The first 5 rows are patterns. Each new row is the sum of 2 different patterns, raised or lowered, with some noise. Before adding, each is slid sideways (what falls off one end comes back at the other) and multiplied by a number that may be negative. Names go in the order of the patterns.
Some rows, each with the names of its patterns after it:
[  3 -10  -1   6  -2  -2   3   3 -20 -24  -3  18   4   2   3  10  -1   6
   4  -5  -6  -7   9  -6  13 -11 -11  -3 -16  -7  20 -15   7  -2   2  -4
  13 -16 -10   0 -11]
U
[  5  -9  -6   5  19   5  -2  -9  -3 -16 -13   3  18   1 -29   9  -2 -13
  14  25   2   1  -1  -7  -9  -2   0  12 -13   7   5   0  22  15  24  15
  11  -4  11 -16  -1]
G
[ 14  -1  -8  -8  -5   2  -5 -16 -22  -3   1  -8  -1  11 -10  -5 -13   2
   2 -11   3  10  -7 -12   1  -6   7   2  -1 -11   2   1  -6  -2 -12  14
 -12  14 -24  -9   2]
Z
[ -2  -1 -11 -10   0  17   5 -13  19   3  -3  -3   6   3  -5   7  12   9
 -29 -10  -6  -2  -6   4 -11   3  21  18   7  -2   8   5   1 -20   5  18
   5  -4  22   1 -10]
B
[ -9  -3   5  -7  38  -7 -26   6  -1   8  -2 -22  26   2   1  -7   6   5
  17   3   9 -26  12  -7   6  16  -4 -15 -15   0   6  -3   6  17   6  -4
  -3  36  -3  18  20]
A

New rows. What belongs after each?
[ -7 -17  -1  -7  -8   8  13   5  -7  -2  -6 -10 -16  -1  -1 -10  -4   2
   5 -12 -11  -4 -17 -18 -12  -3   2  -7 -20  -4 -13 -18  20  14  -2  -4
  -4 -12  -5  -9 -17]
G B
[ -4  -5 -19 -13 -14 -11 -16 -10  -9   8  -5  -6   9  -2  -7 -19  -2   2
  -2   3  13   3 -10 -11  -4  20  -5  -1   1 -10 -16  -5  -3  -8  11  -2
   8 -14 -13   7   2]
G Z
[17 12 23 15 -4 21 11 19 -3 14 17 24  9 16 -4 15  0 10 37 14  5  1 14 13
 15 15 11  7  5 10 30  6 23 34  3  0 12  8 26  6  0]
B A
[ -7 -10 -17 -15 -13  -7  -5  10   3  -8 -16  -6  16 -19  12   2 -11 -22
 -14 -11  -5  -5  19 -10 -21 -16   4 -10 -15 -19 -15 -20 -29 -26 -15  -2
 -10   7  -2 -26   6]
G A
[  8  22  -3   3   7  -4  13   8   2  -5  23  26   4 -10  -7  15  -5   9
 -13  -6   3  21   9   4  -7   7  -3  10   1 -10  15  12 -17  17   8  -1
   1  -2  -3  20   4]
U Z
[ 11 -13  -2  13 -17  -9   6  13   7  -6  -8   1 -16 -12   6  20  -8 -38
   9   8  -9  16  26   9   2   4  -3 -10  -3  -2  17 -14  14   1  -3  21
   8  20  26   5   2]
U G
[  7   5  -2   1  10  25  -2 -31 -18  -8  -3 -15  -4  -5  11  -1 -11  -1
  -2 -14 -12  14   8   3  18  12 -16  -4 -10  12 -19  -2  -8  12   1  -3
   9  -9  -3  -8  18]
U B
[  8  14   1   7  11   6   4  -3  33  14  22 -23  -1   8  18   0   2  -2
   1  14   8   0 -14   9   2   9  14  20  10   9 -16  18   5   0   9  19
  -6   9  14   2  22]
U Z
[33  4 27 31 19 36 31 57 29 37 25 23  2 20 19 28  9 10 38 22 20  8  4 16
  7 21 30 22 -5 35 17 12 19 46 17 22 25 10  3  9 17]
G A
[  1  -2  18  -5  -3  -4  11   4  13   6  19 -14   4  -2  11   3   2   0
  -3   5  14   8   8   6   6   9  -7  26   5  18  14  -2   5   5  -6  23
  15  -6  12   5  13]
B A
[-22  -5  11 -29  -8 -14  -5 -15  -6 -39 -22  -8 -24  -6 -10 -17  -8 -20
  -8  -3 -14 -26 -26 -16   0  -4 -11   1   3 -11 -11  -3 -13 -19 -18 -10
  -6  -4  -9 -36 -18]
U Z
[18 27 16 38 27 24 -2 19 31 15 51 -6  1 10 36 27 12 19 32 29 15  4 32 16
 39 31 13 32 16 12 42 19  3 16 25 39 14 -8 46 18 31]
Z A
[ 25  -1  -3   3   0  -7 -12  15  13  19 -23  17   9  11   1   5   2  -3
  14  13   2 -36  -5   0  -2   1  16 -11   5  16  23  11  -4  15  16   0
 -19  10  16  15   3]
Z B
[-13 -14 -14 -14  -9 -12   1  -5 -22 -37 -13   9 -21  -9   5 -26 -31 -20
  -9  -8 -12  -2  -2 -14 -26  -1 -18 -10  -9 -25 -28 -26 -19 -22 -10 -26
   9 -17  -4 -20 -13]
G Z
[  8 -12  -6  -2   0 -17  11  10   0 -17 -14  -3  -5 -13  -2 -11  -6   6
  22  18  -4 -13  -6  -5 -20  -9   8  -6 -12  12   0  -6 -13  -1 -22  -4
   3   8   9  -9  -6]
U B
[  4  -4  22  31  -2  -7  13   9   7   7  16   5  -4  11  22   4   1  16
   2  15  16  14  18   8 -12  39  10  16   9  16  -2  28  16  -3   6   3
  19   5   1   9  23]
U B
[ -6  -4  12 -32  -1  17  14   0 -10 -13 -10  -1  -4  -8 -29   1   4  -9
  13  20   6   4  -5  -1   8 -21   1  12 -13 -14   4   6  10   1  -7 -12
 -10  -8  -3   9 -11]
G Z
[ 29  16   9  13  24   5  10  10  22  11   9  21   7  22   6   0  -4 -13
   1  32  -9  15   9  23   5  13  -7   4  -2   0  20   2  11  23  15   9
   4  12  -1 -24   7]
U B
[ 19  -7  15  14  -3   6  10  14  -7 -10   9  13  -7 -21  15   6 -32  18
   9  -9  12   5  -3   4 -26  10  34  -9  11   3   6  37  -6  19  15  19
  -1  10 -19   2   2]
G A
[  0  20  26   1  14   3  15 -11  -8  20  22  -2 -15  28   5   1  13  28
  11  19   4  -2   3   7  18   5   5   0  37  17  28   9  31  29  26   8
  16  -4  21  33   1]
G Z
[ -4   5   6   0   7  -4  -7  10  16  16  15  16  15   7  -3 -16  -4  10
  11  13  24 -16   1   0  -7   5  13   6  20   7 -13  15   5   0  10  -1
  12   4  11  31  23]
G B
[  9   5 -12  12  13  -8  -4  -5   6   1  -3  10  14 -18 -12  -1  -3   5
   5  -5  -5  13  12   0  -2  -4  16  -7   3 -17   3   6  11  13  -5 -10
  -3   2  -7 -17 -16]
Z B
[ -2 -15  -9 -17 -17  11 -34 -13  -5   3  -6 -18 -15 -21  -5  21 -15  11
  -6 -37   9  -3   6  -9  -9 -16   1 -13 -13   3  -8 -28  -4 -27 -21   1
  -8 -14  14 -16   0]
U A
[-17 -30 -14 -18 -20 -12 -24 -12 -16 -15   2  -4 -18 -14 -14 -22 -13 -27
 -25 -13 -14 -12 -13  -7 -11 -18 -24 -30 -27 -18 -14  -9  -7 -35 -17 -20
 -27 -15  -7 -16  -9]
G B
[ 10   8  -4   2   2 -11 -17   7  21   0 -22   1  13 -17  27   4  -3   6
  15  -3 -12  -5  -1  15 -11  -4 -10   1  24   8  23  26   5  -3   2  -7
   3  -1  -2   8   2]
G Z
[ 26 -10   1  11  11   0  11  -4  21   1  15  11   8 -20  16  24  -9  12
   5  16   2  -3  11   0  -7  -4  45  34  12  -7   6   2  11  -6 -10 -14
  -3  11   4   9  -2]
U B
[44 25 23 10 31 24 34 32 37  8 27 23 18 47 30 14 25 30 14 34 23 40 28 26
 11 67 30 41 50 16 31 30 15 58 20  2 27 39 51 26 -8]
U A
[ 10   9  23  15  18   5  34  57  23  26   4  25  16  -7  18   5  15  13
  28   5  10  -1  31  -9   6  12  19  18  -1  35  13  -3  30  31   4  11
  16   9 -22  14   0]
G A
[-11  -1 -10   3 -13   0   2  -1 -21  -9  -8  -4   1 -10 -12   1  -4  -9
  -4 -11  -3 -27   6 -12  -8  -1  11   2 -10  -7  -5  -4 -10 -21 -16  -9
   5 -16 -10   4 -20]
U Z
[-47 -17  -8 -22 -32 -24 -35  -6 -29 -24 -13 -16 -44 -15 -39 -25 -31 -10
 -41 -10 -19 -32 -14 -20  -9 -25 -33 -23 -26 -34 -30  -9  -4 -41 -37 -37
 -36 -25 -32 -26 -25]
U A
[  6  13  -2  -9   7  28  17 -28  29  -1  -6  17  17   9  14 -13  26  38
 -14   5   1  11  25  -6   1  13  33  21  13  -3  16   9  33 -12  20  20
   3  13  42  26   4]
B A
[ -6  37  -3   3  -7   9   8   7   0   2   4  33  15  11   1   2   7   5
  22   8  11   4  -1   4   0  -1  13  -6   5  -1 -12   8   7  11   9 -17
  14  21  12  -6  10]
Z A
[  2  -3 -34  -1  20  -3  -1  10  28   6   3  -4  -5 -19 -17  10  14  13
 -35   1  -3 -23  10  41  -9   8  -1  -4 -11  10 -10   4 -11  -1   9  -6
  21  20  23  14  15]
U G
[-46 -37 -51 -42 -56 -42 -32 -28 -54 -28 -31 -59 -40 -27   2 -20 -25 -39
 -16 -56 -34 -28 -52 -49 -39 -10 -40 -27 -58 -52 -57 -67 -43   1 -52 -60
 -31 -39 -55 -11 -29]
U G
[-32   6  27  -7  -4 -10  25  27 -14   1   7   5   6  -3 -24 -12  -8  25
 -12   4  -3   3   3   2  12   6 -16   5   5  -8  -1  13  12 -26  -6 -14
  -3  -3   3   0  11]
B A
[-16   4 -19 -23 -11  -8 -26 -10  -3 -20 -23  -5   5  -9 -21 -13   4 -24
  -9  -6 -11 -17 -16  -1 -20 -13 -22   2  -6 -15 -14   4 -22   1 -13 -23
 -25  -7 -18 -21 -13]
U B
[ -7 -20   1  -3   1  -9 -26 -14 -26 -28 -11  -5  -8  -3 -13  -6  -8 -14
  -9 -15 -16  -5 -11 -12   0   5 -15 -23  -7   9  -8 -21   5 -32  -8  -6
 -13 -21  -6   0  -3]
G Z
[ 0 14 16 17 -1  5 21 11  9  7  5 20 23 10 20 -7 21  6 11 19  8 -1 -1 19
 25  9  3 18 12  6  2 31  5 19 23  8 12  7  8 25 10]
U A
[-14 -15  -7   5  -6  -7 -16  -8 -32   2  -1  -3  -1  -7 -25  -1 -26  -6
  -8 -10 -21  -3  -5 -14   4 -17  -5  -9 -17  -4 -21  -9 -25  21  15 -12
 -38 -16 -10 -11 -21]
U Z
[-24  -4 -19  -2 -19  13  -7  -6  -4   3   2  -3   1  -5  -5  -7  10   6
  -6  -5   6 -14  -8  -4   1 -15 -15  -1   1 -10 -12  13  -7  -4 -14  -4
  -5  -4  -3  -1   1]
Z B
[-11 -18  43  -9  13  -2  11   5  30  -8   0 -13   3   3  -1  16   8  -8
  -7   8  12 -18 -15  15  28   6   4  33  14  17  23   4  -1   3  -7  40
  -6   0  -2  -7   7]
U A
[12 11 19 20 19 36 35 24 14 27 20 15 15 19  6 19 24 30 22 11 29  7 22 30
 27 29 27 -2 28 13 26 16 20 11 31 33 10 32  8 39 24]
U Z
[  9  -4  26  -3 -15   3  -6 -22  -7   6  12   6 -21  12   1   2  -7   2
   4  -5  13  -4  14 -42   7  -3  -6 -20   1  -7   5  21  12   7   6  21
   4  -4 -16   2   3]
Z B
[  1  -5   8   3 -10   2  -4   2  -3  12  -5  21  13   3   4   0  -2  -2
  -4  -6  -3   0   6  14  14  -5 -16 -13 -10  -3  -1  -1 -20   1   1  -4
  10   4   3 -11   5]
U G
[ -1  12   0  -5  10  11  16 -32   3 -16  19   3   0 -21   1  21  19   9
  -3  10  16  18 -12   3  19   4 -13  24   5   4  -5  -3   1  -9  -8  18
  12 -11  19  -4  -4]
Z B
[-20   4 -25  -4  -9   3 -10  18 -11 -11   4  -6  -1 -20  -5   4   2   0
  11   8 -17 -29  -4  28  -6   2   8  -1 -16   2   1  -5  -1   0   6  -5
   2  -1 -12  -7 -11]
U G
[-18  -7 -21 -14 -25 -21 -34   6 -14 -16 -22 -25 -22 -16  -6 -17 -22 -11
 -19 -31 -22 -20  -9 -54 -17 -33 -45 -18 -26 -28 -17 -50 -15  14 -21 -20
 -20 -14   0 -50 -23]
G A
[23 31 28 38 36 27  5 11  8 24 20 17 30 17 33 16 25 19 11 14 23 18 26 25
 -3 39 25 13 24 44 27 19 20  7 30 12 37  9  5 31 42]
G Z
[  6   7  27  17   7  15   8  17  39  33  33  21  24   8  13  -3  15  20
 -14  13   8  19  23  14   4  16 -20   7  30  26  15 -14  22  25 -12  23
  33  20  11  10  -2]
G A
[ 35  22   6   2   6   6  21  23  33   2  16 -12   2  47  10  15  33 -24
   0  33  12  17  17  25  34  -3   5  27  16   7  13 -15   2 -11  22  -2
  24   3  18  22  23]
G A
[ 18  18  27  24  12   5  16  10  10   2  23  20 -11  31  10  15  30  24
   9  26 -22  19  36   5  12  13  27  34  -5   8  12  11   2  13  13  13
  -8  39   5  13  19]
G A
[ -2  11 -10  11  -3 -17 -32   0  -1 -11   6  14  -8 -14 -10   0   1  -3
  -4 -29 -11 -19 -19 -13 -12   3  -2  12 -30  -5   4   8 -16 -13  -9   0
   3   5  -9 -25 -18]
G Z
[ -7   2 -11  14  -2  -1 -13 -18  30  20  16   3   2  -2   8 -13 -23 -14
  -3 -21  -4 -16 -13  26  -2 -18   0 -19 -15  15   7   3  -5  12  24 -16
 -17  -4  19 -22  -4]
B A
[ 15  18  -3  -6   7 -10 -12  10  12  -6   0  12  -3 -18  13   1   7 -12
  10   6  -5  22  20  25 -11   1  -9   7 -17   2  -5  -6  11  18  19   3
   4  -4  -3 -28  -7]
G B
[-24 -24 -64 -29 -52 -47 -19 -17 -43 -18 -60 -22  11 -24 -11 -24 -19 -10
 -45 -42 -30 -18 -42 -37 -41 -17 -32  -6 -46 -24 -46 -54 -22   0 -12 -50
 -27 -27 -43 -35 -16]
G A
[17 12  2 10 16 13 11  7 19  4 12  0 11 29 19 18 28 15  1 12  0  1  6  4
 14 14 11 22  9  2  5  4  3  7 21 15 -1 -3  2 -1 15]
G B
[  5   8 -16  21   0 -18 -17   3   8 -28   6 -20 -16  20  18  -3   5 -31
   6  15   1   3   1  -1  18 -18  -5  -8  12   2  -5 -12  -8 -11  25  -4
   5  -8 -12   6  23]
Z A
[  3  -3 -14 -15 -10   0   6   1 -10 -17  -3 -13 -10  -8  18 -12 -21  15
  -2  -2  17   3  11  -8  -2 -11  -8 -16  10  16 -15  11  -1   4  18   7
  20  11   4  -8  24]
U G
[-24 -14 -38 -30 -45 -19  -9 -29 -28 -17 -30 -22 -33 -14 -10 -27 -19 -12
  -7 -34 -10 -15 -17 -19 -19 -33   2 -21 -37 -18 -32  -2 -31 -17 -30 -28
 -17 -11 -18 -25 -19]
Z A
